There are 3 ways to turn a row about zero (a turn may also mirror it). The second row of each pair is the first, turned, with some noise. The first 27 pairs use one turn. New pairs use 2 turns, one after the other, and a turn may come again.
In the rows, 128 means zero.
Some pairs, each with its turns in order after it:
[106  49 128 173 126  75  94 138]
[117 195 116 111  98 135 178 198] | A

[106 126  59 154 110 150 166 130]
[101 113 120 163  88 124 104  73] | U

[125 121 146 111  94  96 122 173]
[124 105 116  85 112 132 118 175] | A

[163  78 130 128  95 153 175 173]
[126  89 151 104  85 178  83 135] | U

[134 127 112 138 119  79 167 155]
[107 139 180 152 136 149  98 117] | U

[104 121 119 152 177 125 114 129]
[111 166 156 125 153 127 152 128] | A

[179 176 185 117 119 146  58 207]
[146 112 122 101  58  69 161 225] | L

[128 131 112  83 172 137 130 160]
[137 127 145  84 170 155 117 111] | A

[130 137 112 130 118 128 129 170]
[150 140 140 141 117 155 112 115] | U

[ 59 111 143 189 148 117 129 146]
[ 85 122 102 138  89 165 170  79] | L

[129 149  49 148 125 141 202  62]
[134 109  69 200 154 151 179  63] | A

[207 133  49 124 137 102 135 154]
[181  93 169 198 169 128 129 171] | L

[128 167 186 104 118 134 159 120]
[123 141 115  94 120  57 115 111] | L

[105 195 148 114 146 104 118 104]
[136 188 131 119 156  96 162 112] | U

[207 144 124 120 141 148 119 139]
[119 116 147 107  86 156  99  71] | A

[116 107  84 125 128  49 130 136]
[ 89 122 148 203 140 144 113 127] | L

[141 111 108  80 109 166 131 133]
[157 107 129 109  84 108  99 137] | U

[ 97 127 140 129 129 167 120 113]
[155 143 133 148 151  88 118 125] | A

[ 72 128 126 155 125 106 104 134]
[141 112 124 154 172 133 151  92] | U

[ 52 127 104 132 147 103 101 124]
[148 114 134 175 161 100 166  87] | U

[ 99 126 158 161 107 197 123 140]
[146 149 124 128 124  43 114 118] | A

[ 94 136 135 134  99 118 115 115]
[ 90 151 145 115 128 127 138 116] | L

[102 183  71 136 207 207 148  66]
[ 82 156  70 141  49  58 202  92] | U

[ 96 178 104 122  97  73 135  49]
[ 61 172 153 142 202  95 132 107] | L

[174 143 164 207 124  49 110 125]
[ 38 129 148 152  58 140 148 164] | A

[124 191 101 139 111 108 104 127]
[ 95 124 158 129 156 104 170 151] | L

[172 115 118 138 164 140 116 134]
[167 112 102 141 139 147 136 154] | L

New pairs. What belongs after each?
[146 161 130 160 204 186  82 102]
[ 85 162 114  65 193 106 174 133] | A U

[128 128 119 126 107 136 152 108]
[129 138 120 131 109 135 158 115] | A A

[126 149  96 137 113  61 156 148]
[109 160  87 153 112 127 169  90] | L L

[144 100 147  73 153 158  97 102]
[201 133 110 159 107 122 124 155] | L U

[128  78  49 175 150 128 140 143]
[123 174 140 130 103 199 184  92] | U L

[136 102 124 117 120 125 127 130]
[142 111 124 135 134 141 125 145] | U U

[128 131 123 113 162 102  92 117]
[148 118 105  96 102 103 134 120] | A L

[124 168 166  93 147 122  71 109]
[110 190 175 148  98 133 123 151] | U U

[128 137 133 153 158 112 135 123]
[116 112 123 121 127 122 143  91] | U L

[140 107 130 136 116 147 106 167]
[158 141 157 116  98 115 126 128] | L L

[107 111 131 163 165 153 111  91]
[125 144  77 125 164 143 168 130] | U A

[110  91  61 102 169 111 119 161]
[157 206 128 109 115  78 132 128] | L A

[105  80 162 131 207 138 106 140]
[202 136 100 108 122 120 182 101] | L A

[ 99 131 114 118 125 120 138  92]
[100 133 115 143 111 154 140 131] | A U

[136 127 135 179 138 118 112  91]
[107 141 125 116 152 151 132  76] | A U

[182 176 124 150 100 123 176 141]
[ 52 124 117 141 100 169 114 135] | L A

[155 125 206  98 152 181 112 122]
[155  80  86  66 147 154  92 112] | U A

[168 118 164 125  88 139 124  91]
[130 173 165 133 118 146 163 160] | A L

[164 126 113 151 124 133 104 142]
[142 131  97 159 108 147 121 115] | U U

[148 116 122 151 120 152 127 104]
[112 116 160 128 130 159 127 127] | U L

[114 133 127 139  95 167 128 129]
[133 116 110 134 118  89 104 136] | U U

[132 187  89 137 118 199 129  78]
[ 92 180 110 202  79 153 132 130] | A A

[111  99 124 160 130 125 149 100]
[135 125 137 170 140 121 133  89] | L A

[ 85 140 129 150 159 130 107 138]
[123  91 137 127 103 110 130  98] | L U

[134 131 118 140  68 146 105 130]
[145 132  90 157 118  97 116 156] | U U

[137 126 128 128  94  92 124 100]
[155 133 158 128 100 147 149 117] | A L

[112 143 103  49 138 207 114 171]
[140 159 168 137 101 224  66 107] | A A

[174  95 159 136 134 131 144 142]
[170  90 154 136 127 117 150 141] | A A

[111 194 143 139 121 136 117 131]
[107 117 125 160 127 103  91  91] | L L

[ 96 131 164 144 128 123 139 128]
[101 128 144 106 142 128 154 151] | A A

[141 118 120 106 121 157 136 157]
[152 111 121 119  88 120 115 128] | U A

[109 128 156  53 134 145 193 161]
[122  73 105 131 153 189 107 197] | A L

[126 147 126 118  70 130 129  83]
[141 181 146 103 151 113 165 131] | L U

[147  91 126 171 107 131 125 129]
[147  89  98 151 111 128 143 121] | U U

